The same things were measured in two ways. Each way mixes the same 11 hidden numbers, adds some noise and spreads widely along 5 directions of its own, which tell nothing about the thing.
In the rows, zero is written as 128.
Some things both ways: the first way, then the second way.
[131  92 129 156 122 114 106  94 155 113  93 180 158 143 114 104 111 126
 143 165 100 157 126  56 155 131 130]
[141  72 159 183 131 133  95 130 138 119  92 144 148  44 127  80  76  51
  52 127 141]

[ 94 135 109 106 114 112  78 134 147 130 186 173 140 153 137 104  97 134
 171 168 109 111  99 102 112 109 142]
[125 177 128 167 118 177 140  58 124 150 103 112 130 134 155 107  90 184
 114 154 213]

[ 89 145 128 139 145 129 113 138 138 152 121 161 149 153 117 114 119 118
 144 105 131 128 131 129 135 119 154]
[129 117 124 104 105 111 133 120 149 118 142 124 121 185 147 165 166 158
 154 105 152]

[130 129 113 179 165 130 154 122 148  68 109  84 130 182 123 152 157 143
 145 126 107 160 133 172 131 115  87]
[144  79 149 102 120  97 161 203 151  92 145 121 149 200 142 123 131 143
 150  73 106]

[148 171 100  81 148 124 115 161 123 106 156 133 117 120 174 115  71 133
 118 150 115 111  99  63 142 153 155]
[103 115 147 147 116 120  98 115  42 185  97 165  50 105 128 165 144  86
 115 114  80]

[ 91 141 117 160 162 143  76 129 131 138 143 136 141 134 113 101 150 139
 158  77 108 123 128 137 147 116 133]
[138  81 151 133  88 179 113 128 125 191 115 178 107 121 193 158 138 102
 126  89 126]

[136 121 149 179 161 114 127 134 145  32 128 159 176 147 110 131 167 118
 196 125 109 116 143 182 159 138 149]
[ 73 138  97 114  82  96 109 159 105 139 176 122 120 238 128 220 173 181
 149  91 109]

[121 131 134 139  68 178 173 107  91 177 133 137 159  82 135 125  98  86
 144 117 133 119 152 145 111 123 152]
[146 104 122 152 126 240 117 159 158 141 116 208  66  65 149 117 144 106
 114 111 162]

[111 151 150 169 124 142 168 136 122 140 120 136 140 144 129 116 132  92
 148 120 149 131 129 169  96 139 136]
[ 79 146 131  78 122  88 103  94 112 122 169 108 107 147 119 169 157 120
 157 156 157]

[106 148 141 164 118 167 118 142  92 182 138  94 115 126 112 115 150  93
 139  18 146 129 145 187 126 155 113]
[144 106 121 154 141 118 139 146 165 116  98 136 166  86 138 114 121 136
 120 165 147]

[108 135 119 112 120 137 130 141 131 157 110 177 134 118 138 127 106  99
 145 112 148 127 114 115 125 149 140]
[164 132 116 149 136  19 119  95 133  75  90  60 167 110  84  84  91  95
 102 170 104]

[ 56 150 154 139 113 119 113 122 136 165 106 200 144 144 115 118  51  96
 119 110 159 130 192 127 189 136 193]
[132 153 105 108 132  95  81  83 151  93 167 126 102 138  74 130 194 113
 147 165 140]

[100 140 143 149 133 138 136 151 124 135 143 164 158 125 113 101 117  96
 153 100 147 107 118 139 135 145 161]
[107 111 124 101 108  95  98 116  94 135 132 136  64 136 126 175 156  96
 147 122 105]

[129 162 117 118 159 114 110 166 130 113 147 131 124 156 156 153 132 127
 146 108 108 132 137 159 150 131 123]
[ 98 131 114 123 109 120 115  91 110 171 164 149  60 178 114 188 197 154
 148 114 115]

[132 134  85 109 105 163 118 126 113 168 152  99 111 134 147 143 132 125
 147 107 104 145 104 147  80 111 106]
[ 79 169 128  95 118 119 103  86 104 142 157 120 101 199 126 134 183 151
 175 123 156]

[ 92 126  99 166 131 161  91 108 134 128 146 118  96 111 125  93 148 138
 169 100 136 119  93 152 105 134  95]
[123 150 148 114 156 154 180 144 139 142 165 160  89 117 104 114 161 146
 129 128 141]

[134 144 112 127 138 130 160 122 136  59 146 136 163 143 143 101  92 142
 155 198 110 113 102  83 107 114 145]
[122 147 166  83 144  78  99 137  55  87 139 105 100 160  82 138 136 112
 138 116  76]

[142 138 115 127 128 136 111 129 126 158 114  79 122 142 132 147 140 117
 134 109  99 138 103 102 100 149  92]
[140 123 120 127 181 115 162 156 164  94 131 129 120  91  87 109 162 128
  98 110 117]

[144 109  98 167 166 127 163 111 156  66 103  92 131 167 130 134 195 166
 137 138 106 169  97 135 141  88  84]
[130 123 157 112 155  74 130 126 126  69 148 117  99 114  56 104 146 119
 112 140 121]

[ 93 161 152 152 141 134 156 120 139  62 114 155 161 151 119 123  80 105
 166 159 148  97 155 159 124 142 191]
[151 166  96 133 125 126 144 169 147  98  96  96 202 145 168 133  98 165
 140 149 151]

[110 145 122 170 174 117 135 116 159  67 111  86 110 172 131 130 172 153
 137 133 125 134 117 171 153 103 142]
[114 164 120  88 120 125 131 132 122 121 160 127 113 157 129 175 164 151
 152 130 142]

[130  99 116 122 104 120  80 120 142 133 141 151 140 130 127 125 188 123
 193 116 109 123  88 130 107 127 111]
[178 108 126 127 150  32 116 123 118  71 121  61 149 169  80 119 113 100
  97  98  51]

[156 128 130 141 112 137 115 136 117 148 131 113 119 144 133 134 156  95
 156  99 107 149 111 151  96 154 119]
[ 70 128 108 115 114 119 139 162 146 134 175 131 147 222 143 191 184 201
 154  97 160]

[156 116  95 104 120 115 111 138 142 128 136 101 129 146 144 179 107 131
 126 144  81 143 123  88 153 133  85]
[116 157 106 126 119  34 113 132 113  73 140  63 124 210  59  97 132 137
 120  92  77]

[175 112 111 114 101 121 126 114 137 117 132 122 128 149 147 128 128 115
 150 182  88 147  80  83  82 135 127]
[ 98 141 129 136 118 107 108 138 107 114 113  94 172 162 149 133  95 134
 114 115 150]

[136  93  88 149 131 160 104 136 120 153 151 163 141 146 112 109 139 113
 165  84  93 171  96 141 108 118 121]
[103 133 118 161 112 167 149 127 192 126 156 176 122 152 114 109 175 212
 150 164 223]

[ 86 122 132 171 116 143 164 120 140  97 150 141 156 143 103  98  74 113
 145 155 149 111 120 125 129 130 133]
[104 140 146 118 109 111 127 134  92 104 104 101 121 134 146  92  68 111
 144 138 161]

[153 124  99 125 156 135 121 162 136  91 139 154 150 146 131 145 108 111
 168 126  99 134 101 124 118 158 122]
[ 90  53 132 156  61 110 125 167  90 195  96 147 104 206 209 166 121 116
 148  50 106]

Other things, the second way, with their names:
Q673: [221 128 131 176 139 188 201 179 183 100 116 158 101  78  92  54  81 148
  72 112 112]
Q924: [ 98 140 118 135  86 141 129  96 120 140 132 111 100 154 154 158  98 155
 119 117 181]
Q321: [105  95 147 107 164 141 163 139 134 135 170 159  69 152 117 193 210 161
 119  67 141]
Q959: [125 162 135 138 106 181 150 152 174 107 153 135 173 133 136 113  96 196
 116 154 205]
Q916: [171 106 111 129 154 138 196 187 175 113 137 149 106 157 115 157 186 185
 118  63  92]
Q574: [ 46 163 103 109 123  57 100 147 100 144 152  97 178 160 130 174 155 105
 133 137 123]
Q765: [110  98 142 156  81 152  80 121 101 173  76 150 130 101 196 117  85  76
 130 131 148]
Q277: [132 177 139 128 149  97  98 100 109 107 142 126 126 144  60 118 181 148
 122 150 107]
Q421: [144  99 184 145 151 134  81 104 108 129 105 144 153  80 122  66 102  68
 111 162 133]
Q85: [175  89 146 127 105 144  86 108 125 131  99 142 118 135 172 100 118  74
 153 120 128]
Q294: [151 102 123 151 133  92 134 132 144 114 108 123 132 119 116 117 131 121
 110 126 111]
Q820: [159 156 135 123 152 169 155 133 145 117 146 156  77  90  88  81 137 117
 121 140 132]
Q27: [118 107 175 118 147  86  79  87  70 135 121 128 102 108  98 116 139  72
 123 141  91]
Q315: [193 103 124 135 145 120 151 169 160  85  88 128 138 130 137  86 132 115
 131  99 107]
Q883: [108 117 137 145 110  85  73  94  59 156  63  86 137 104 175 105  62  27
 106 115 106]
Q994: [115  98 132 129 132 106  96 109  83 141 122 143  52 139 114 156 163  92
 128 101  95]
Q596: [ 93 118 130 101 124 151 174 170 150 154 174 157  75 198 144 117 185 135
 159  52 142]
Q464: [ 96 100 169 128 103 174 103 116 111 157 150 191  51 116 133 116 146 100
 144 132 175]
Q160: [127 167 100 144 135  60  94 107 118 100 109  77 178 147 103 138 136 129
 106 141 112]
Q837: [134  76 158 102 119  78  89 146  99 122 131 127 114 128 124 131 127  52
 131 108  67]
Q744: [175 135  83 126 153 122 148 169 154 115  83 107 152 118 166 115 131  94
 133 101  96]
Q10: [ 49 185 136 140 113  89 103  90  78 150 154 131 115 146  81 151 155 165
 130 187 163]
Q586: [ 79 134 126 112 145  19  83 126  88 117 132  91 162 161  97 132 160  86
 143 149  86]
Q716: [ 87 148 116 154 134 141  92  89 104 151 106 112 132 104 147 108 101  84
 100 131 162]
Q507: [137 125 147 152 146 122 149 125 142 131 136 151 125 145  96 110 171 167
 120 131 136]
Q382: [ 62 145 153 106  91  90 123 145  98 105 170 117 123 206 102 158 141 193
 145 120 153]
Q299: [169 129 117 140 136 205 175 182 161 145 151 188  84 155 128 150 183 184
 127  81 108]
Q278: [147  80 102 144 126 113 117 188 123 115  95 143 112 153 142 162 154 126
 131  83  72]
Q922: [182  60 188  92 160 105 141 196 113 102 128 141 131 112 122 115 119  66
 113  79  41]
Q219: [ 93 151  80 135 103 137 110  68 124 166 127 138  45 119 142 161 166 112
 137 129 166]
Q96: [128 105 128 114 123 107  90 115 115 136 142 129  86 126 116 142 153  53
 102  76  84]
Q511: [132 134 144 153 123 101  62  75  68 122  78 101 112 119 126  89  90  62
 111 136 123]
Q210: [162 108 167 157 120 146 159 144 118 136  81 146 122  92 148  75  71 120
 117 139 141]
Q296: [100  90 130 126 132  89 101  94  89 172 136 149  49 167 111 157 204 106
 152  97  78]
Q239: [129 130 153 119 144 148 144 115 141 148 121 133 131  84 144  84 114  93
 117 127 149]
Q875: [143 137 104 138 156 185 153 149 185 119 152 168  94  84 106 136 180 136
  94 107 153]
Q930: [130 127 143 103  91 110 135 100 121 113 159 111  64 199 114 102 117 129
 155 101 140]
Q285: [110 179 106 113 148 127 116  97 123 136 138 111 130 127 120 160 170 133
 112 121 135]
Q76: [173  75 156 144 151 131 130 155 126 132 106 155 117  65 121 112 111  70
  86 114  75]
Q846: [113 149 103 154 150 113 142 118 131 121  86 100 154 119 154 114 117 141
 121 139 173]
Q965: [ 63 135 101 146 138 131  95  83 106 181 121 144  88  98 142 180 178 101
 108 123 156]
Q908: [115 136 122 136 166 154 213 173 192 134 187 165 111 138  99 134 191 180
 108 102 169]
Q566: [ 99 182 101  89 145  62  75  63  90 105 128  58 122  97 105 145 121  60
 118 161 121]
Q479: [125 139 142 160 126 147 191 142 168 142 123 115 207 165 165 112  93 219
 120 142 194]
Q126: [144 151 119 160 104 147 113 139 111 153 118 148 109 157 127 100 129 111
 122 107 100]
Q430: [142 162  95 194 172 185 182 102 209 146 138 163 153 100 110 147 187 235
  85 163 209]
Q295: [108 133 106 104 153 104 118 132 135 118 122 124 144 133 152 195 197 133
 142 121 149]
Q459: [143 144 127 103 118  60  86 126 128  65 142  86 164 212  90 131 166 156
 144 109  98]
Q974: [ 99  64 155 120 114 139 100 155 123 147 147 160 118 149 156 160 149 105
 129  90 130]
Q480: [186 157 135 145 178  83  84  46 132 105  94  72 201  22  93  85  76  55
  64 211 113]
Q322: [125 164  91 158 142 140 109 112 137 116  87 127 116  73 123  89 129 106
 113 158 160]
Q687: [ 98 164 161 109 127 123 135 110 118 121 159 117 142 188 116 129 148 193
 149 137 169]
Q311: [119 112 121 160 102 197 135 104 151 164 131 181  35 103 138 104 146 107
 112  96 180]
Q19: [178 146 122 123 140 137 151 149 120 108 107 126  89 105 115  79  97  95
 134 133  95]
Q720: [143  83 160 172 125 157 134 161  93 141  99 169  80 135 135 115 111 118
 102  83 109]
Q491: [149 135 132 151  95 107 122 132 116 106 114 116 123 181 108 123 119 176
 120 113 113]
Q808: [ 59 166 120 129 119 111  91 101  89 130 126 100 120 128 129 115  99 101
 120 143 167]
Q892: [144 173  91 138 135  94 117 139 152  52 127  85 164 166  81 116 129 186
 124 150 136]
Q966: [101 173 114 142 141 157 122 145 144 113 164 151 109 144  77 114 181 163
 112 119 147]
Q925: [135 110 165  35 147 109 106 149  75 112 186 138  47 136  97 186 173  56
 140  79  49]
Q986: [ 99 123 169 141  97 157 118  94  99 151 138 152  74 155 136  90 107 127
 141 130 181]
Q496: [159 100 168  58 101 102 122 178 103  95 141 116 119 216 156 128 131 103
 184  67  81]
Q51: [115 177  93 130 142  92 126 128 138 109 155 115 151 204  96 170 206 192
 138 127 133]
Q132: [172 126 121  84 168 110 216 232 197  74 175 115 171 158 104 138 159 166
 118  73  83]

Some of these things the first way, each followed by its name:
[131 148 100 115 125 148 113 133 121 142 158 154 142 138 149  97  86 129
 156 156 102 132  99  84  71 123 123]  Q687
[105 123  94 176 176 138 144 108 159  59 137  74 127 185 114 131 165 173
 146 138 107 145 112 172 136  71 110]  Q496
[ 87 135 110 155 136 143 131 115 149  91 141 153 137 129 133 118  86 137
 156 169 131 114 130 135 133 115 133]  Q820
[132 116 103 122 122 154 120 116 115 142 126 144 177 129 118 127 145 128
 163 103  90 140 126 112 119  99 135]  Q459
[158 109 101 121  96 140 110 105 133 176 109 105 111 109 153 151 184 119
 146 125  96 151  86 120  98 122 100]  Q96
[ 77 132 114 153 114 128 124 116 137 123 165 118  97 157 139 121  89 146
 110 126 137 149 157 148 184 102  94]  Q986
[115 152 131 120 127 121  99 110 139 131 107 136 141 135 139 128 119 122
 155 146 117 108 128 104 113 133 155]  Q285
[113 156 151 138  90 140 146 119 119 162 139 145 129  96 153  85  98  93
 139 175 150  95  98  97  74 149 160]  Q925
[129 146 109 111 159 114 122 134 163  73 106 147 154 183 124 165  81 108
 177 195  99 111 100 119  82 146 178]  Q744
[112 136  95 105 124 144 118 122 133 148 119 113 124 148 130 141 101 128
 130 121 117 133 113 109 121 118 139]  Q315
[109 145 118 135  99 142  84 100 127 206  93  68  18 104 169 134 143 125
  88  75 151 155 124 131 143 165  83]  Q908
[132 173 138 129 113 137 157 111 120 137  88 109 105 129 185 157 177 126
 153 135 136 143 146 188  89 114 114]  Q480
[101 168 134 153 149 119  94 128 134 125 139  89 101 161 135 103  83 137
 111 128 119 125 136  91 143 152 110]  Q922
[122 131  82 104 104 166 121 106 123 115 128 151 111  81 167 150  93 130
 156 139 122 123 134 140 140 123 135]  Q126
[131 156 131 126 107 156 136 134 105 155 128 167 147  89 153 109  93  95
 162 137 130 111 119 102  82 164 131]  Q76
[101 153 109 125 103 148 137 134 124 140 174  89  87 119 153 141  97 115
 129 129 141 106 116 167 123 132 119]  Q19
[103 138 128 128 117 137 149 142 131 155 117 141 132 118 137 157 142  99
 143 103 148 120 132 174 137 127 147]  Q219
[128 121 111 135 106 144  98  98 121 140 131  92 112 122 133 137 119 135
 119 107  96 144 150 108 167 125 110]  Q966
[123 135 129 162 161 128 120 122 142  63  95 119 125 177 109 138 111 121
 151 104 124 148 148 150 153 160 128]  Q586
[122 135 124  91  69 152 115 140  98 198 161 155 132  88 144 105 105  86
 147  97 141 111 105 104 103 154 144]  Q994
[116 106 100 153 109 153 126 116 126 153 153 125 103 132 133 101 126 129
 123 113 120 160 107 131 131 108 114]  Q464
[142 140 117 102 116 134 112 116 125 144 101 114 121 126 150 146 150 122
 140 109 112 137 119 121 129 132 143]  Q160
[139 153 120 104 121 148 151 152 112 153 110 182 160 108 151 135  83  91
 157 138 127 127 124 102  90 157 143]  Q294
[ 87 159 140 130 106 124 118 114 130 150 122  69  83 141 138 149  93 124
  92 102 150 123 168 130 184 145 115]  Q883
[178  98  95 109  95 133 102 135 117 159 173  76 116 147 136 140 201 118
 151 102  72 152  66 138  98 108 115]  Q892
[ 80 109 117 183 125 151  92  88 133  96 145 147 142 154  97  81 133 148
 178  96 120 142 147 150 141 100 113]  Q421
[132 131 141 118 108 118 160 156 140 128 147 252 218 118 139 109  55  71
 191 231 119  98  92  68  63 150 175]  Q924
[134 142 132 183 125 156 188 107 120 100 115 113 147 125 146 129 147 127
 147 145 118 146 152 177 118 101 110]  Q959
[ 97 152 133 133 152 121  78 121 140 102 105 180 142 143 133 117 150 136
 183  97 128 123 159 150 150 130 147]  Q430
[117 148 115 127 149 145 120 161 118 106 143 151 157 140 129 148 127 113
 185  80 121 123 148 174 125 143 109]  Q296
[ 91 129 117 115  80 149 143  94 124 124 127 145 137 112 140 124 105 132
 141 131 149 124 153 132 159 100 141]  Q511
[132 156 103 120 132 154 120 126 120 107 145 104 114 112 167 149 149 142
 162 119 111 117 132 172 124 113 120]  Q299
